The rows are grouped in 4 different ways at once. Each group adds its own fixed numbers to the row, and there is some noise. The rows also spread widely along 15 directions, which tell nothing about the answers.
In the rows, zero is written as 100.
Known rows, each followed by its group in each grouping:
84,88,70,83,92,76,102,123,74,119,85,67,113,80,102,110,101,107,82,86,116,77,129,70,71,87,98,120,104,79,82,103,81,83,88,68,108,128,106,138,63,109,87,134,83,60,91,113	j330 j522 (2) j125
74,123,82,87,106,83,66,83,70,109,133,112,92,72,114,87,68,94,87,94,82,84,100,101,100,88,102,107,106,101,94,64,132,105,99,122,75,113,99,74,106,87,92,69,103,99,111,126	j343 j517 (1) j451
100,85,104,78,66,117,81,145,111,114,136,97,72,136,130,93,84,62,97,116,91,89,111,121,42,131,99,87,100,102,100,106,124,89,94,132,117,111,97,123,107,110,101,107,94,82,95,137	j330 j677 (1) j451
117,103,97,111,106,146,130,81,105,107,67,95,101,117,95,104,112,137,102,84,105,82,75,104,114,92,109,94,112,89,119,79,98,87,120,67,90,89,129,86,106,99,95,109,105,116,107,84	j504 j522 (0) j125
123,104,93,112,79,80,90,113,85,121,91,91,126,98,108,103,100,70,103,105,113,107,95,99,95,92,77,127,84,90,91,99,100,136,110,93,111,105,108,81,72,131,108,61,114,97,101,85	j898 j517 (0) j290
120,126,89,76,98,127,86,87,131,117,74,122,88,122,90,94,94,145,101,91,126,62,84,113,98,98,90,75,114,74,101,64,116,72,103,126,102,118,96,79,118,71,149,117,105,128,80,108	j504 j677 (2) j290
82,79,109,125,120,107,142,93,97,130,95,100,132,130,132,98,91,110,87,106,89,78,62,109,66,80,92,110,94,83,130,101,73,102,119,70,91,92,128,95,98,108,78,82,94,94,119,103	j689 j517 (0) j125
104,81,111,90,112,109,94,94,83,36,116,97,88,134,100,89,107,99,76,80,140,105,114,132,91,116,96,76,97,101,137,113,99,103,107,99,94,95,116,143,125,97,78,126,107,80,108,93	j343 j522 (1) j290
95,80,124,122,85,126,134,97,133,95,137,87,69,99,115,107,111,121,111,121,62,93,76,108,101,129,127,77,113,112,101,120,98,101,81,92,115,90,97,107,138,97,73,116,77,104,91,127	j730 j677 (2) j290
98,90,108,108,112,112,124,129,121,136,107,104,129,89,124,94,60,89,97,125,92,75,105,110,68,126,95,92,84,101,93,101,37,99,109,107,110,95,102,75,101,109,99,95,86,118,123,116	j898 j517 (2) j290
113,110,102,119,100,116,135,86,106,131,73,78,103,75,87,100,108,144,108,87,89,78,93,88,102,102,108,109,113,81,74,100,74,88,78,71,87,106,113,92,90,111,90,105,81,100,94,98	j730 j517 (0) j290
123,135,104,103,84,75,96,47,101,113,101,87,103,74,83,70,100,166,98,90,114,85,93,109,74,90,72,106,108,53,69,97,116,109,65,112,98,140,93,101,105,105,117,90,90,74,60,96	j689 j517 (1) j125
68,91,76,81,113,66,74,102,92,121,103,84,104,101,87,101,73,138,89,79,126,68,103,106,81,78,96,102,110,80,87,86,114,62,78,105,111,117,110,127,94,75,85,93,70,84,83,115	j343 j517 (0) j125
101,68,97,125,84,77,85,115,140,122,123,90,130,76,123,97,108,91,102,120,106,108,72,89,93,93,96,105,76,109,83,119,112,118,110,85,141,118,85,114,94,108,104,97,89,91,79,109	j504 j677 (0) j451
95,106,96,88,98,108,109,101,79,112,109,90,80,92,98,101,76,119,97,83,85,66,110,109,88,120,108,100,121,85,85,88,88,84,77,109,81,107,104,96,104,104,88,102,74,97,97,127	j898 j517 (2) j125
148,118,116,108,111,126,78,94,122,96,71,112,112,113,87,94,97,102,108,102,150,114,88,123,123,107,86,85,88,103,106,87,111,112,122,117,105,94,112,72,111,96,129,80,124,124,103,69	j730 j517 (2) j125
109,111,109,85,105,117,88,110,60,97,106,105,70,116,90,90,79,86,95,83,103,85,101,126,88,103,98,110,116,98,117,84,117,108,94,125,72,89,136,91,97,117,90,71,93,97,117,108	j504 j677 (1) j125
136,94,130,114,118,101,106,113,138,75,98,97,102,69,77,89,103,116,104,124,139,118,90,108,129,105,101,94,88,121,89,134,82,136,89,113,129,91,100,94,100,106,116,98,80,121,103,74	j689 j517 (0) j451
93,86,122,128,130,96,78,88,155,133,98,127,136,47,117,73,105,89,78,113,95,108,80,78,91,87,113,102,85,119,82,100,106,98,97,102,49,145,79,101,97,85,117,114,88,101,119,128	j898 j522 (2) j290
96,68,131,116,135,72,101,110,123,102,97,90,130,99,95,80,108,115,73,112,148,111,87,106,57,65,90,110,87,93,113,144,91,105,81,90,98,118,121,155,85,96,85,108,70,61,109,90	j330 j517 (1) j125
118,74,120,118,108,101,77,122,145,95,115,94,94,88,78,101,92,109,111,112,132,113,78,125,128,114,106,90,94,123,96,115,113,111,94,117,147,90,107,100,111,104,97,71,75,123,89,86	j504 j522 (1) j290
142,129,124,98,84,130,100,83,131,110,70,108,89,112,97,75,120,113,101,112,121,105,95,108,73,96,87,96,104,83,95,102,119,107,83,125,76,121,104,96,106,97,139,115,116,96,108,93	j730 j522 (0) j451
92,90,90,106,98,64,106,79,91,79,75,85,140,124,123,105,121,105,85,104,140,112,105,93,84,75,73,98,85,72,113,110,104,106,114,68,103,120,94,135,98,90,91,123,127,74,95,86	j689 j517 (0) j125
76,90,114,123,101,57,86,102,100,100,83,79,120,92,105,120,95,73,109,129,113,130,108,92,118,87,101,106,100,108,99,107,127,102,87,95,103,92,104,109,97,85,53,67,112,109,115,87	j689 j677 (1) j451
121,99,125,127,98,98,129,83,121,100,87,80,140,89,117,89,89,111,106,116,115,104,128,115,70,145,77,76,79,82,85,119,36,102,94,94,111,105,90,109,121,109,80,122,107,89,101,96	j730 j677 (2) j125
98,106,110,124,120,93,91,67,104,104,93,109,115,59,98,81,103,111,91,86,93,103,88,93,114,91,104,109,99,102,90,85,108,108,92,91,56,115,105,93,104,92,86,92,96,103,109,104	j504 j677 (0) j290
99,104,72,74,85,94,105,101,78,77,108,102,76,70,109,113,108,119,88,69,94,60,111,77,126,115,112,93,115,94,84,96,86,107,96,97,90,129,64,106,98,105,128,152,79,101,75,142	j898 j677 (2) j451
123,101,115,125,78,115,113,77,111,95,108,104,105,135,126,104,109,98,111,115,95,104,62,121,110,110,86,84,91,93,126,92,118,131,132,97,117,90,99,72,127,115,104,73,129,118,88,91	j689 j677 (1) j125
104,92,106,93,122,108,91,115,93,90,132,106,107,108,110,75,80,93,77,111,125,89,92,120,71,95,94,88,81,108,128,104,89,115,118,110,112,88,132,105,102,107,97,96,97,88,119,96	j343 j677 (1) j125
136,122,102,75,53,99,121,114,90,75,84,76,79,147,97,108,112,109,111,129,143,94,119,118,65,103,63,96,107,63,111,119,95,127,84,119,151,92,109,112,101,108,124,117,117,87,87,79	j504 j677 (2) j451
114,89,95,84,124,131,96,121,113,91,103,86,96,106,80,84,111,133,82,116,152,96,84,106,79,66,115,84,91,103,129,111,111,86,111,72,136,77,162,129,92,78,88,125,98,86,113,53	j730 j677 (1) j290
87,47,96,123,103,90,72,137,123,113,164,97,121,81,132,102,86,66,96,114,98,109,63,107,102,110,111,100,70,132,99,118,109,118,127,89,148,101,93,108,104,113,85,78,80,91,90,120	j730 j517 (2) j451
74,96,73,87,102,83,113,114,78,130,68,85,110,97,107,117,103,111,84,82,102,69,111,68,85,73,103,121,113,78,89,91,88,78,87,69,81,122,107,119,64,96,91,121,84,83,103,119	j330 j517 (0) j290
113,100,111,112,115,74,106,71,78,53,95,87,95,63,80,94,133,127,84,80,127,112,94,85,133,78,103,118,106,94,98,124,108,135,79,77,76,123,97,128,87,108,97,121,85,75,88,93	j689 j517 (2) j125
105,92,97,103,80,100,84,109,124,101,120,113,115,92,130,94,81,70,103,110,96,101,114,111,90,141,86,85,81,108,83,91,90,114,114,123,111,121,69,90,119,110,114,106,111,109,97,127	j504 j522 (0) j290

New rows. What belongs after each?
116,122,93,100,89,114,115,79,84,103,105,91,114,68,121,76,101,107,90,107,93,91,113,91,69,108,91,98,91,83,91,95,76,111,106,82,85,111,105,97,100,110,96,130,119,76,108,102	j730 j677 (2) j451
97,98,102,115,80,124,117,89,115,90,149,81,96,79,122,88,84,105,108,137,71,108,104,114,88,137,112,74,88,111,100,96,98,108,112,85,132,82,111,86,136,101,57,98,117,105,107,94	j689 j522 (1) j290
107,112,74,70,74,85,104,106,64,52,97,71,77,123,95,126,116,111,99,105,137,100,124,95,110,89,93,95,109,84,113,103,117,117,101,86,133,95,108,121,101,92,95,124,116,83,89,84	j330 j517 (2) j125
107,54,139,132,114,91,135,126,127,87,96,87,113,124,101,111,106,99,102,106,122,107,81,123,102,117,95,99,93,107,112,147,59,121,89,94,125,87,103,123,101,122,83,92,69,107,100,97	j689 j517 (0) j290
75,75,86,114,101,99,100,120,103,94,109,78,122,63,119,113,88,72,101,121,93,115,126,84,112,121,121,90,86,127,88,98,87,92,116,68,115,90,101,109,102,98,47,114,110,106,123,103	j504 j522 (1) j290
117,103,117,123,80,101,134,102,107,100,86,67,97,71,95,112,118,108,115,122,93,112,107,84,114,108,114,106,109,100,79,126,92,115,77,78,105,95,98,98,92,114,77,103,94,106,104,88	j898 j517 (1) j451
88,67,127,104,122,84,76,135,102,72,99,89,104,101,99,103,76,58,94,101,130,125,134,123,100,135,107,88,96,125,95,125,98,86,84,120,92,96,96,137,102,99,57,96,88,100,119,107	j689 j517 (1) j451
120,113,110,109,97,117,136,97,90,101,78,86,92,91,89,97,118,118,101,102,99,92,96,92,93,88,101,119,113,89,96,109,85,121,84,81,85,98,122,96,84,117,99,107,93,95,113,91	j504 j517 (0) j290
115,127,99,87,97,95,90,66,86,111,103,105,98,69,94,66,76,138,87,70,108,68,117,116,69,117,78,101,106,66,73,87,82,96,72,131,74,138,89,99,107,110,118,107,86,79,84,119	j730 j522 (1) j451
98,64,113,113,102,145,120,112,127,91,99,104,91,136,128,109,106,93,95,93,93,91,81,114,102,130,121,70,103,113,124,105,98,76,123,87,97,98,92,114,122,102,89,126,98,117,104,121	j689 j522 (1) j451
95,115,83,86,61,89,97,99,68,80,128,81,50,97,92,122,105,109,112,103,84,90,98,98,130,100,108,109,126,98,98,90,144,129,82,107,125,96,103,86,105,110,91,78,97,105,80,108	j689 j522 (1) j290
79,93,101,103,103,51,101,96,80,78,82,94,108,125,107,134,101,92,102,105,130,104,105,101,122,85,83,107,107,87,114,109,101,120,90,108,107,100,91,107,106,85,90,84,103,104,104,104	j730 j517 (2) j290
89,84,75,86,71,83,70,132,97,112,130,87,99,116,120,115,71,81,110,106,109,83,108,115,85,124,88,91,95,96,89,89,114,95,107,117,151,105,91,105,106,104,95,87,97,95,75,122	j504 j677 (2) j125
101,111,109,111,94,104,72,80,119,119,69,95,89,93,88,112,99,107,115,84,101,105,105,99,125,115,113,93,121,98,74,75,141,67,77,115,69,122,88,96,113,80,91,89,100,113,91,116	j730 j522 (2) j125
123,89,107,118,78,126,105,102,114,98,106,107,78,110,114,108,140,92,103,88,83,97,58,89,132,105,118,100,109,110,108,101,138,120,117,82,92,113,88,93,96,125,120,105,103,110,76,116	j689 j677 (1) j290
93,100,87,90,73,82,111,102,98,101,110,67,77,83,87,105,115,138,100,111,106,89,99,85,83,75,105,115,118,84,84,115,121,107,63,90,127,116,111,130,88,99,93,116,74,71,84,105	j504 j522 (0) j125
75,113,119,101,114,80,103,55,73,93,93,97,72,101,80,105,64,142,102,66,89,70,107,132,109,119,96,101,141,73,97,80,99,81,50,138,62,106,98,93,132,83,69,67,67,114,92,127	j689 j522 (2) j451
89,116,56,71,84,103,85,107,68,100,115,100,96,93,116,111,63,94,101,98,100,69,122,102,106,118,92,93,100,94,96,57,96,101,125,111,122,102,96,70,109,100,106,97,114,110,100,117	j504 j522 (2) j125
109,78,108,105,107,109,78,107,105,82,122,109,81,84,100,84,119,93,85,77,103,101,72,102,112,95,115,108,103,120,103,111,133,116,99,98,80,115,102,122,97,110,104,110,77,88,92,118	j504 j677 (0) j451
104,134,95,61,73,134,117,123,94,97,69,90,61,133,97,111,89,96,113,127,101,87,146,106,72,118,105,85,127,88,94,82,112,76,75,125,89,90,116,95,109,79,96,123,119,114,128,107	j504 j517 (0) j290
99,55,109,108,124,85,89,133,129,115,102,101,132,116,112,100,86,97,85,98,145,90,84,116,76,103,86,94,79,99,103,128,73,91,107,105,128,115,96,131,93,104,110,106,71,87,92,113	j730 j517 (2) j125
86,99,76,74,80,93,101,90,54,69,130,107,67,140,125,113,102,103,90,71,93,73,89,113,100,98,95,98,114,83,123,90,124,119,108,108,91,112,91,110,119,103,108,107,99,81,87,136	j730 j517 (0) j125
103,67,116,141,97,81,89,119,111,101,97,99,116,74,113,123,103,53,109,81,85,112,96,87,152,142,109,109,94,128,77,109,89,120,103,93,88,116,64,95,89,133,89,83,85,120,84,131	j689 j677 (2) j290
122,95,117,114,113,128,123,109,73,94,98,105,110,122,114,86,98,78,88,92,106,98,87,122,85,109,87,110,90,97,129,105,75,127,124,88,83,85,130,87,88,138,92,82,111,98,123,86	j689 j517 (1) j290
135,95,108,105,105,133,104,116,96,73,89,96,89,110,92,106,109,93,105,88,126,109,96,112,135,119,110,91,94,117,108,105,95,117,119,91,105,82,117,94,101,116,102,105,104,114,109,82	j730 j517 (0) j125
71,86,95,100,107,63,116,102,64,102,84,83,111,111,101,118,94,107,85,76,113,73,111,97,90,85,87,119,113,78,109,106,74,98,83,88,89,109,107,124,79,111,78,98,79,83,104,116	j343 j522 (1) j290
75,116,83,80,88,91,104,105,76,92,75,79,72,100,91,129,94,108,105,102,100,86,129,82,122,89,116,103,130,98,95,81,117,84,74,102,92,93,109,101,96,75,77,108,100,113,117,109	j343 j522 (0) j451
127,86,110,113,88,110,89,113,81,94,112,75,72,116,71,110,108,108,111,68,112,101,76,128,120,112,104,115,115,99,102,107,123,111,88,88,119,87,129,107,95,128,76,57,76,93,71,86	j330 j517 (2) j290
144,109,123,139,106,145,122,67,121,117,77,113,128,100,109,84,106,108,105,88,100,101,74,118,111,126,88,94,86,93,109,84,70,115,130,84,80,99,106,62,117,123,112,89,122,119,106,85	j730 j522 (2) j290
78,53,78,87,133,106,51,150,124,102,162,113,102,55,111,87,80,82,73,103,111,92,78,95,108,98,137,87,78,149,97,102,119,92,124,94,120,108,105,117,95,91,96,109,66,101,105,121	j898 j517 (1) j290
107,99,107,85,106,148,84,113,77,84,105,110,63,126,94,96,90,77,94,79,98,95,98,128,101,118,116,99,117,114,124,77,127,90,106,114,70,84,134,95,109,103,84,90,106,107,126,107	j504 j522 (2) j290
105,74,106,127,110,127,83,107,138,139,115,120,116,96,123,91,90,88,100,91,79,88,50,106,113,114,113,92,87,122,101,79,113,94,132,94,96,108,99,76,105,112,107,73,90,125,91,121	j689 j677 (0) j125
127,79,118,114,91,120,81,114,141,81,104,82,95,100,91,100,106,95,110,99,126,123,109,116,118,139,112,73,91,125,86,112,113,92,98,102,123,98,98,119,116,103,88,109,98,107,90,92	j343 j522 (0) j125
130,108,117,107,133,138,109,98,71,82,102,110,85,68,83,77,109,101,82,78,106,94,88,102,120,96,117,111,102,117,119,100,85,130,108,85,60,86,143,87,86,126,96,100,90,99,128,86	j730 j677 (1) j290
108,94,95,102,127,82,75,91,98,95,95,109,137,103,105,84,81,107,84,89,150,99,87,122,93,85,72,99,75,90,114,96,90,110,122,104,110,104,111,101,105,93,108,82,107,95,102,80	j730 j517 (0) j451
